The rows are grouped in 3 ways, from coarse to fine. Each group lies inside one group of the grouping before and may be the whole of it. The rows also spread widely along 10 directions, which tell nothing about the answers.
Some rows, each with its group in each grouping after it:
[  2 -12  -6  -1  -3 -22 -22 -26   5   0  -6  -4  -2  -1 -24  -9 -13  10
 -12  -5 -20  -1   6 -19  12   2 -24   6   9] => mul karep Tarof
[ 12 -66 -21  36  -8 -25 -28 -10   5 -19 -26   6 -20  13 -60 -31 -22   3
 -26   4 -14   6   8  -6 -13   1  14  23   5] => Rosi Samef savel
[ -5   6  12  17   8  14  31   4 -16   6   0   0 -14  -4  15   4  21  -1
  -9  11  22  17  22  13  16  -2  -9  11  -9] => lun rok Kip
[  6  24   9  21 -22  20  12  38  -4 -23  25  10 -28  15 -29   6  -2  16
 -19 -16 -19 -25   6  18   2  -2  -9  -7 -19] => Rosi rizu telo
[ -8 -32  15   4  -4  -3  28 -47  29 -15  -9  -1  16  26  32  -7 -31  12
  47 -21  21  11 -36  -3 -40  25 -26  12   2] => demu resem Tode
[-12 -35 -17   9 -24  34 -16  23  12  13  -6  18  25 -11 -29 -10  -5  -1
   0 -14 -18  23  -3  23 -10  -5  44 -17 -22] => mul bozeg komas
[-26  -6  37  33  28  17   7   0  26  37  47  42 -16 -33  15 -11 -15  55
 -18  24  -8  14  -3 -19  19   8 -35   5  14] => Rosi Zibul nivin
[-23  -7  30  25  35  11  22  14   8  51  35  23  -5 -33  24  -6  31  33
  -6  35   4  24   9 -25  20   4 -14   5  14] => Rosi Samef kabi
[ 16 -34   6  40   9 -65  11 -15  -3 -32   5  -5 -10  21 -27 -21  28  -6
  33  13  11 -13  -7 -54 -11  12 -26  30  20] => Rosi rizu zed
[  6  -5  42  20  17  17  15 -30  -3   1 -33  19 -31  17  29   8 -10   3
 -38  12  26   5  18   6   8  20 -42  26  -1] => Rosi rizu Naz
[ -4  14 -33 -14  -3 -29  10  13 -26  -6  18  -7  -4 -10 -21  30   9  -1
 -27   8  -8 -10   3  20   2 -20   3   2 -36] => ledeb Dobu motap
[  5   4 -14   1  10 -22   2  -7 -15   1  -4 -11  -1  -5 -12   1  22  -5
  -3  13   6   2  14  -5  10  -6  -2   8  -2] => ledeb Dobu tirur
[ -2  -6 -36 -31 -19   0 -11  23  -9  11 -15  -8  24   0  -6  12  -2 -17
  -5 -15 -17   3  -9  31 -14 -11  37 -17 -26] => demu tuveb gufov
[  3  17 -29 -45   5 -37 -16  -6 -17  15 -10 -28  19 -10   2  25  21 -15
 -11   5 -11   0  -1 -13  14  -7 -11  -6  -5] => mul bib rasas
[-15 -35  24  17   3 -17  -4 -48  37  25  12  25  22  -8   4 -15 -35  35
  17  -7 -12  19 -23 -11  -1  24 -42  -2   3] => lun Geg Tuki
[ 24  12  -7  -2  24  -6  -7  -7 -15 -32 -24 -17 -44   9   2 -10 -17 -13
 -28  10   6 -21  18  -6  -3  -1 -13  31  26] => demu tuveb tagoz
[  9 -25 -16  -5  -7 -62   0 -22 -18 -10 -27  -8  14  23 -10  13  22 -24
   5   0  11   0  -8 -11  -7   7  -8  13 -21] => Rosi Zibul Berep
[ -3 -20   6  10  32 -14 -10 -21  30   9  -5  17  25 -14  19  -9 -13  -7
  13  10 -11   7 -42 -23 -26  22 -13  -5  13] => ledeb Todut Lavo
[ -8 -29 -27   1  -1 -83  27  -7 -22 -26  29 -15   1  13 -18  10  23  -3
  13  13   9  -7 -14 -23 -14 -16 -10  26 -16] => demu resem tono
[ 13  20  -6  -7  22  -3  11   2 -16  -2  -9 -32 -17 -15  21   6   2 -10
 -13   8  17   3  18   1   7  -2 -10  20  12] => lun Geg Fod
[-10  20   5  19   9 -13  24  44 -13   0  61  -5 -16 -27 -16  -3  41  17
   7  16  -4  -7   8 -30  19 -17  -8   6   9] => mul bib dol
[  6  27  18  16 -16  29  21  29  -8  18   6  -5   0   9   2 -10  42  14
  25 -11   6   4  25   0  22   7   6 -14  -3] => Rosi paba Tidi
[-15  -5   8  16 -10  -7  19   9  -5   4  18  21  -1  -2 -13  12  10   7
 -23   1  -6   4   3  23  13  -2 -11  -7 -33] => lun rok lurif
[ -2  -2  12  -1  21 -34 -25 -44  25 -14  17  15 -13   3  -4 -15 -45  24
 -20   0 -35 -21 -21 -28   1  14 -55   5  19] => demu resem binu
[ 20 -22   7  18  -3  -5  -7 -21   2 -16 -45 -10  18  22   0 -21  22 -37
  31  -7  10   0  -1 -25  -6  26   0  -2   9] => mul ked Fimo
[-10  -2   0   9 -16 -46  -1   0 -21  13  15  11  21   0 -30   4  45  -2
  -6   4 -19  -3   8 -16  34  -4 -19 -18 -30] => mul ked kep
[ 10   1 -16 -19   2 -66   2 -17 -20 -16  -8 -18  19  15   6  26  31 -39
   7   1  -7 -20 -19 -26  -2   9 -22  -3 -20] => mul ked Puzi
[  9  -1   6  -2  12   8   9  -3 -11   6 -36  -2  -3   6  29  16   8 -17
 -24   5  15   7   8  14   1  10  -2  10 -14] => Rosi paba peluz
[ 10  31   0   6  -3  19   9  30 -12 -21   7 -17 -21   0 -15  -3  21  -6
   1  -6  -2 -17  19  -4  13  -3  -1   1   6] => mul bozeg Keku
[ -8  20  38  14   4   7   9 -12   3  21   1  23   5   0  14   0  18   3
 -13  -3  -7   5  12   4  35  20 -38 -18  -7] => lun rok Rinu
[ -5 -13  13  22  19  -8  10   4  -2   7  13  22 -20 -11   3   7  -1  11
 -34  21  -2   4   0  -6   5   2 -20  16  -4] => Rosi rizu telo
[ 14   8  -9   4  40   4 -15  38 -10   3  -4   5 -10 -25  12  12  17 -35
 -42  27 -17  -5  -7 -13  -5  -2  28   5   9] => Rosi rizu telo
[ -3 -10 -11   0 -22  11 -28   4  -1  38 -15   0  15   5 -41 -17   8  23
  -2  -7 -15  22  30   1  25  -6  17 -13   2] => Rosi rizu Naz
[  4  -5 -19  -6  -1  -3  10   8   0   6   1 -35   4   3   2  -5   6  15
  33  -3  12  11   1 -10  -8  -2   7   9  11] => Rosi paba peluz
[ 19   5  -8 -40   7  -3 -41 -50  18  20 -53 -31  29   7  12 -11  -9  -8
  20 -14  -8  13   1 -28   7  24 -24 -13  37] => mul bib rasas
[  1  25  13  -1 -23  -2  10  10   9  10  14  -6  12  22  -8  -1  28  17
  33 -26 -15 -12  -2  -8   9  16 -21 -27  -6] => Rosi Samef savel
[ 38  22 -48 -25 -22  -8 -21  26 -25 -30 -38 -49 -14  25 -33   7   6 -24
  -6 -22 -10 -21  21  12  -4 -10  32   4  -7] => Rosi paba Tidi
[  5  35  -8  -1  14  16   2  25  20 -24  49 -31 -20 -22   1  -8 -22  19
  29  -4 -19 -24 -22 -31 -16  -2 -15   0  30] => mul ked kep
[  2   2  20   5   0  10  23   8 -10  21 -31  10  12  16  31  17  46 -27
  -5  -2  16  11   8  13   6  20   2 -10 -24] => Rosi Samef savel
[ -1 -33  -5   2 -24 -20 -16 -17  18  20 -11   1  48  19 -21 -34  13   5
  56 -23 -15  13 -11 -15  -8  16  11 -26   6] => demu tuveb gufov
[  8  34  -9 -28  16  50  11   1 -12   0 -28 -31 -31 -10  42  28 -22  -9
 -35   5  23   4  22  21   4  -4  -7  18   5] => mul ked Puzi
[  8  18  -9 -17  25  11  16  12  -4 -16   4 -20 -28  -8  36  12 -21  -5
  -8   6  11 -12  -9   1 -22  -3  -6  22  15] => demu tuveb gufov
[ -6  46 -12 -32   2   2   6  26  -4   8  23  -7   3 -15  16  38   3  -6
 -25  -4 -23 -14 -12  22   7  -6 -10 -21 -25] => lun rok lurif
[ -8  -9   7  -5 -13  -4  -4 -11   2  39 -19  15  32   9  -3   8  23   5
   3  -6  -4  21   7   2  15  11  -5 -16 -19] => Rosi rizu zed
[ 14  -8   5   7  20 -69 -12 -32  10 -16   6 -11  -7  17  -9 -10   6   1
  11   8 -17 -24 -18 -55  -4  23 -51  13  25] => Rosi Samef savel
[ 20  33 -30 -17 -35  11 -13  33 -26  10 -29 -45  -1  28 -43  -7  47  -1
  14 -21  -7  -4  51   6  28  -8  29 -18   1] => Rosi Samef kabi

New rows. What belongs after each?
[ -1 -14  16  12   0  14   6 -19  16  16 -35  15  31  13  17 -10  10 -11
  24  -9   9  19 -13   6 -12  24  -3 -16  -6] => ledeb Todut Lavo
[ -5   3  23  29  17  21   1  23   9  24  17  22  -8 -19   6 -14  18  16
  -6  16  -2  10  11 -14  15   6   4  -2  11] => Rosi Zibul nivin
[  6   0 -15 -17 -15  -9 -14   8  10   8 -10  -1  27  12 -12  12   4  -8
  13 -17 -22  -2 -19  -1 -14   8   8 -18 -14] => Rosi rizu zed
[  3 -27  -8 -11  -6  -9  -5 -10  13   0 -24   5  27  14  14  19 -15 -22
   6 -10  -6   4 -38   8 -40  14  10  -3 -21] => Rosi rizu Naz
[ -6 -23  -1   6  22 -30   0  -3  14 -13  12  22  -2 -11  12  20 -26  -9
 -23  11 -14 -10 -45  -7 -32   8 -11  12 -16] => Rosi Zibul Berep
[  7 -39   7  55  -2  12  11  23  -6 -31  -6  29 -28  -7 -21  -6 -14 -17
 -43   5   2  -1   0  30 -14  -1  22  21 -24] => lun Geg Tuki
[ 20 -21  15  32   6  77 -13  24   5   5 -63  15  -6   2  13 -22  -1 -32
 -25  -2   9  22  19  28 -10  18  55  -3   2] => Rosi paba peluz
[  3 -27 -25   5   4 -57 -11  -7 -18 -13   4  -7  -4  -5 -31   5  10 -11
 -19  16 -13  -8  -1 -23   5 -10  -8  13 -11] => mul ked Puzi
[  2 -30 -42 -22 -43 -35  -3   0   0 -28  -5 -20  23  19 -38  17 -12  -9
  19 -33 -14  -7 -30  16 -33  -9  10  -9 -36] => mul bib rasas
[  9   6 -34  -7 -17   4   1  26 -24 -22  -9 -26 -25  14 -29  -1   3  -6
 -18  -7   4  -5  26  19   0 -24  29  11  -5] => demu resem tono
[-14 -26 -17  -5  -1  -3  -1   7   1  13  -3  11  20  -4   1   6   0 -12
 -13   1  -8  15 -15  15 -15  -7  30  -5 -22] => demu resem tono
[ -7  -7  -3  30   6  -7  17  38  -9  11  38   1 -13 -18 -20 -12  27  26
   2  17  -4   4  12 -14  15 -14  10   9   1] => Rosi paba peluz
[  2  15  10  26  19  18  -4  14   2   1  16   4 -26 -16 -13 -21  -3  13
 -20  14 -12   3  22  -7  22  -2 -10   6  24] => lun rok Kip
[  4 -23 -17  12 -10 -23   4   4 -27 -19 -18   3  -7   3 -23  15  12 -27
 -35   8   2   0   7  11   1  -9   7  12 -34] => mul ked kep
[  7 -17   5  29  17 -25 -24 -12   2   5   5   3 -20  -2 -35 -28   2  21
 -12  21 -13   0  20 -41  18   0 -20  20  31] => Rosi rizu Naz
[  0 -15  -5   9   3   6  -8   6   7  14  -9   7   1  -6  -4  -4  -2   5
  -4   4   2  14   2   1  -4   1  14   3  -2] => Rosi Zibul nivin
[-14  20  14   2  20  16  -6 -20   1  31  20   3 -36 -15  -3 -19 -17  57
 -37  20  -4  13  42 -13  48  -9 -43  15  33] => demu resem tono
[ -6  -5   0   8  -5 -18  32  -6  -2 -10  16 -12   1   8   4   5   6   6
  23  -3  14   6  -5   2  -6   1 -19   9 -10] => lun rok Kip
[  5  10  -5  -1 -20  60  -9  33  14 -10  -6  -2  -7  -5 -14  -3 -24  -1
 -11 -25 -15  -2  -3  26 -14   0  24 -14  -5] => mul bib dol
[ 14   7  -2  20 -21  -1 -38  -1 -10  -7 -15   1 -15   9 -62 -27   3   7
 -27  -8 -34 -12  37 -10  41  -2 -12 -13   2] => mul ked kep
[  4  13  20  -8  10   8   5 -32  14  33 -19 -18  28  -3  35 -14  15   5
  46  -8  16  21   6 -21  13  27 -22  -8  27] => lun Geg Tuki
[  2  49   7  -1 -13  39   0  40   8  11  19  -2  -7  -1   0   3   8  20
   7 -16 -14 -10   9   7  13   2   3 -25  -2] => Rosi Zibul nivin
[-12 -19 -25 -23  32 -28  15  -4  -9  17  11 -12  -1 -26  31  13  -9   5
  -6  25  17  16 -11  -8 -14 -14  -2  29   8] => demu tuveb gufov
[ -5  -2  -8  -5  25  -2   0   6  16 -23  26  11 -22 -15  16  15 -46   1
 -37   8 -21 -19 -38   4 -33  -2  -9  13  -4] => demu resem tono
[  4 -22 -15   1  27  -3 -19  -3   5  33 -16 -15  13 -20   4 -19   9   6
   9  19   1  28   9 -26   7   0  18  10  31] => Rosi paba peluz
[  6  42  -8 -34 -14  -1  -3  10  -8  12  -8 -10  20   1  13  35   6 -15
 -16 -21 -21 -11  -6  27  11   7  -9 -25 -31] => lun Geg Tuki
[-22   6  -4  17 -33 -20  15  -6 -32  29  37 -11 -27   0 -61 -14  29  71
 -11   7   7  17  73  -6  75 -29 -41   9  -9] => mul ked Puzi
[  1 -25 -14  -2  14  39 -22  -4  17  27 -37  -9  19 -21  10 -21 -18 -13
   2   1   1  39   5  10  -6   6  36  -2  26] => lun rok Rinu
[ 13   2 -35 -29 -20 -11  17  13 -23 -15 -35 -31   6  23   4  38  13 -31
   4 -14  22   2  -2  24 -24  -7  19  12 -30] => Rosi rizu zed
[  9  16  -8 -10  27  20   0  -6  11 -12  -4 -12 -16 -16  21  10 -29  -5
 -14   6   1  -6 -14   7 -20   2  -5  12  10] => ledeb Dobu tirur
[-10  13  13  -7   2  27   5  -6   8  31  -1   9  -4  -5  21  12 -16  30
 -22  -1  -4  11   9  17  17   6 -24  -2 -10] => Rosi paba peluz
[-11   5 -18 -11  -4  -4  23  13  -1  -7  26 -14   6   1   6   6  -2  11
  22  -9   0  -1 -18   2 -17  -8   7   1  -7] => demu resem Tode
[-12 -12  15   6   0  -5  -1 -17  10  37  -1  17  16  -1   5  -2   3  27
  -4   1 -10  16   3  -1  19  14 -24 -10 -11] => Rosi paba peluz
[  4 -29  14  49  18   2   3  27   6 -27  15  34 -29 -12 -11  -6 -14  -9
 -33  14  -9 -12 -22  -2 -23   5  12  17  -9] => Rosi Zibul Berep
[-27 -39 -15  28 -21  39  -2  59  13  19  42  38   0 -27 -42   2 -27  33
 -30   2 -28  18 -15  39 -20 -25  51  -6 -36] => Rosi rizu Naz
[ 12   8  22  12  -1  22   3  -1   1 -34 -16  16 -31   8   6  13 -21 -15
 -46  -8  -6 -21  -5  20  -5  13 -26   3 -17] => mul bib rasas
[ -9 -22  -2   1 -17  -8  10 -14   5  -5   6   1   1   4 -11   7 -11  17
   2 -10   3   7  -6   7  -5   0 -21   5 -15] => mul bib rasas
[ -3  25   2  -6 -15  24  14  15   7  -8   8  -2   2   4   7  18 -16  -1
  -3 -25 -12  -9 -11  32  -8   5  -8 -18 -21] => lun rok Rinu
[  3   6 -41 -23  -2 -10   5  12 -22   9 -15 -43   3  -6  -7   6  24 -13
   7   4  17  20  27   7  11 -18  23   9   5] => lun rok lurif
[ 19  17   4  14  11 -35  36  22 -37 -19  -2 -17 -20  11  15  15  59 -23
   0  17  27 -13  19 -15  10   0  -7  21 -13] => Rosi paba Tidi
[ 15  23 -28  -2  -2  38  -5  58  -8  -2   8 -37  -8  -9 -18 -32  20   0
  35  -9  -1  -2  20  -7  -3 -16  52  -5  36] => demu tuveb gufov
[-12  20  -5  -7  -5  44   6  31  12   4  27   1  -4 -19   5  14 -22  15
 -11  -8 -18  -7 -14  16  -6  -4   2 -12 -14] => mul ked Fimo
[-13 -30 -11  24  -9 -17  18  35   4  -3  40  16  -9  -8 -27   8  -1  17
 -13   3 -18  -4 -22   7 -20 -10   9   5 -27] => Rosi Samef savel
[-12  26  -2 -23  -4  -3  13  -9   9 -14  28   1 -13   5  13  22 -35  24
 -16 -15 -17 -19 -20  15 -10   0 -36  -2 -17] => demu resem binu
[ 11 -50 -21  20  14  -3  -8  -9  -5  -6 -43 -11   6   4  -6 -33  12 -26
  11  13  22  28  12 -15 -14  -1  46  23  26] => demu resem Tode
[ -4  10  -4   9  11 -17  14  12 -21   0  17  -5 -17  -2  -6  -5  28   5
 -15  19   9   0  22 -13  21 -13  -4  14   4] => demu resem tono
[-41 -47  31  34  -2  51  11  12  33  40  28  67  22 -38  14   3 -24  23
 -25   1 -18  34 -30  25 -11   6  11 -14 -33] => mul karep Tarof
[ 16 -25 -40 -26  13 -49 -12 -24   6 -35 -19 -36  17  14   6  -2 -14 -31
  34  -6   0  -9 -37 -28 -45   5  11  16  16] => demu resem binu
[ 19 -29  12  49   6 -66  18  -3 -26 -40  -3   9 -23  22 -22  -5  39 -24
 -11  18   7 -24   3 -25   1  10 -23  26 -16] => Rosi paba peluz
[  5  -9  32  57  -9   1  29  29  -4 -38  30  19 -25   5 -25 -18  27  -4
   8  -2   2 -18   0 -17  -3   8 -11   6  -4] => mul bib dol
[-11   0 -11  -4   1  -6  22  11   6  20  28 -24  -8  -6  -1  -1   8  37
  25   3   9  13   4 -13  -1  -7 -11  12  12] => Rosi Samef savel
[-16 -16  30  24   8 -14  22 -22   0   8  16  26  -4  -4   9   4   9  15
 -12  16   7   3   1 -12  19  11 -47   9 -15] => mul ked Fimo
[  3   5   9  13  31   6 -15   4  10   7   7   9  -1 -17  10 -24   5  -1
  -5  15 -17   0  -2 -29   7   7   4  -2  32] => demu resem Tode
[  0  24 -25 -22 -29  18   1  17 -11  -8  -1 -16 -14  17 -20  13 -14  11
 -24 -20  -9  -7  19  34   7 -18   7  -6 -22] => demu resem tono
[ 12  10  -8  -7   0   3 -11   7  -6   6 -29 -12   6   8  -1   2  16 -16
   1  -5   2   4   9  -3   3   8  13  -3   1] => Rosi Zibul Berep
[  8 -21  18  23   1   6 -13 -26  12 -24 -22  17 -14  11 -16 -13 -24  -4
 -21  -7  -9  -7   0  -4  -2  21 -26   8   2] => mul bozeg Keku
[  1  27   4  -1  -4   1  -7   9  -3  14   8   1 -15   0 -11   3   2  24
 -18  -1 -11  -4  21   0  28  -1 -21  -6  -2] => Rosi Zibul nivin
[  1 -17  26  49 -15  28  23  10   4  -5  -3  17 -19  16  -9 -21  12  19
  16  -6  24  11  21   4   2  10  -1   8  -2] => Rosi Zibul nivin
[  4 -15  17  27  -2  14  -9 -18  26  -5   8  -4  -4   2 -15 -35 -14  22
  32  -9  -7   2   0 -34   0  17 -20  -2  29] => mul ked Puzi
[-24  16  10  -5 -21  30  32  34   7  10  36  29   2  -3  16  43 -17  21
 -21 -19  -8  -4 -28  48 -15  -2  -5 -16 -61] => Rosi Zibul Berep
[ -5 -19 -18  -7  13 -35   0 -20 -12   6  -5  10   5 -12  -5  21  -1  -8
 -34  20   0   5  -6  11  -1  -8  -7  12 -26] => ledeb Dobu tirur
[-10   9  40  23   2  59  12  31  14  27   7  36   2  -7  22   4   9   6
 -14  -1  -7  10  -4  17   3  14   9 -18 -13] => Rosi rizu Naz
[ 22  14  -1  15  32  21 -18  36 -12  20 -21 -18   8 -32   9 -25  42 -35
   0  17  -2  15  22 -18  16   3  44  -7  33] => lun Geg Fod
[-13 -10  10  28 -30   1   7  19   9   1  23  33  18   5 -32   0  13   2
  -4 -18 -26  -4 -12  24   5   5   4 -31 -39] => lun rok lurif
[ -8  26 -13  -8  -2  12  24  56 -11  30  38 -12  11 -23   7  14  39  16
  18   4  -3   8   2   0   8 -15  28 -12 -14] => Rosi paba Tidi
[-14  -3  -5   5   4 -39  29  -9 -19   6  33 -20  -6 -10  -5   5  28  24
  19  18  18   8  13 -29  19 -14 -34  19   1] => mul ked kep
[ 10 -41  -9  30  31  24   1   4   5   0 -22 -14 -16 -29  11 -27 -14 -11
  -1  21  30  32  11  -6 -18  -1  35  37  34] => lun Geg Tuki
[ -9  -1   0   0   3  11  25  -2   2  -3  13 -10  -6  -6  15   5   1  13
  15   2  21  10   3  -5  -6   0 -19  16   3] => mul bozeg komas
[ -9   4  -4   9  14  14 -11  33   3   4  32  28 -28 -25 -14  18 -31  18
 -64  17 -34 -12 -10  13  -3 -13   0   7 -15] => Rosi rizu Naz
[ 13  17  -1  22   7  27 -25  13  17 -16  16   1 -21 -12 -36 -29 -20  17
  -8  -3 -29 -18   3  -7   1   0   4  -7  23] => ledeb Dobu tirur
[ 13   3   7  19 -11  25 -14  17   0 -17  -9   1 -16   3 -28 -16   2  -3
 -14 -10 -13  -9  14   0   8   4   4  -9   5] => mul bib rasas
[  7 -24 -34  -6   7  -2 -22  10  10 -10  -5 -18  10 -16 -16 -11  -7 -16
  15   2  -9   8 -12 -17 -22  -3  28   7  14] => mul bozeg komas
[ 12  32 -10 -32  18  24  -2 -13   7   5 -20 -23   8  -7  34  15 -15 -13
   6  -5   6   0  -8   7 -16  11  -2  -8   9] => ledeb Dobu motap
[ 13  33 -19  -2 -18  -8  -5  23 -11  -8  17 -29 -18  13 -43 -10  15  26
  17  -9 -12 -15  27 -19  18 -13 -10   3  18] => Rosi rizu zed
[ -9  20   5   1  19  22  23  21   5   4  27  -5 -11 -26  27  10  -6   6
  -5   7   4   4  -8   7  -3  -2  -7   3   5] => lun rok Rinu
[  9  18 -47 -42  -7 -12 -39  10  -5  -7  -7 -23  -2 -13 -27  23 -27 -10
 -41 -13 -42 -16  -3   7   1 -16   7  -4 -10] => mul karep Tarof
[  8  27   4   3 -16   2  25  20 -27  13 -10 -19  11   8   5   5  54 -13
  17  -9  20   8  31  11  28   4   5 -10 -15] => lun Geg Tuki
[  2 -22  11  42  13  -2  15  37 -14 -28  16  37 -32 -10  -7  -2   2 -19
 -47  18  -9 -18  -9  15 -14  -5  15  14 -19] => demu tuveb gufov
[-14   2  18  19 -47  -5  20  11   4   6  31  18  11  30 -36   3  15  36
  25 -27 -16  -8  -1  10   9   4 -22 -22 -34] => Rosi rizu Naz
[  6  36  68  28  36  83  18   2  10  24 -27  26 -46  -5  60  -5   2   7
 -47  14  20   8  33  10  26  34 -33   6  23] => Rosi Samef savel
[  8   2  -3   5   1 -40 -20 -11  -4 -21   8  -1  -9   2 -37  -6   6  -1
 -16   1 -27 -23   4 -26  18   6 -31   2   3] => mul bozeg Keku
[  6   8  13  24 -13  19   7  19 -16  -3 -13  -6  -3   8 -20 -19  48 -11
  14  -6  11   4  35  -8  26   5   9  -6   2] => mul bozeg Keku
[  1  14  28  29  10  46 -12   9  19  12  14  23 -36 -10 -13 -20 -23  41
 -28   7 -15   1  22  -6  21   6 -24   6  24] => Rosi rizu zed
[ -3 -21 -14  11  -5   3  -2  15  -9 -13   6   8 -22 -15 -26   6 -16   5
 -43   7  -8   2   4  16  -1 -16   5  13 -17] => mul bib rasas
[-14   2   4  25 -22 -13  25  29 -15   4  33  11   7   2 -30  -1  39   8
   7  -4  -6   4  11  11  21 -11   2 -13 -29] => lun rok Kip
[ -1 -34  11  12  22 -16  -4 -18  36   5   9   8  11  -3  11 -10 -18   9
  24   5 -15  -1 -38 -32 -33  25 -16   3  17] => Rosi Samef kabi
[  8  23  -6 -13 -17  54   5  14  20 -11  -8 -27   6  20  12 -14 -14   1
  42 -35   4  -1  -7  11 -25   8  22 -15  15] => demu resem tono
[ -4  14  21   9  -8  22  16   5 -10  15  -2   3  -7   0   3   1  30  11
  -6  -1  14  10  26   3  28   3 -17  -6  -5] => mul bib rasas
[-24 -15  12  16  20  27  10 -16   5  48  12   3 -30 -28   2 -22 -18  69
 -14  26  31  46  43  -9  33  -9 -24  33  32] => Rosi Zibul Berep
[  0  13 -16  -6 -18  19 -13  14   6  -8   8 -14  -6  -2 -34  -8 -14  15
   1 -18 -21  -8   8   3   7  -3   1  -7   3] => mul bozeg Keku
[ -1  -6  12  15  12  16  10   4  13   0   4  -2   6   3  16 -23  13  -3
  28   2  10   8  -6 -18 -11   8  11  -1  22] => demu resem tono
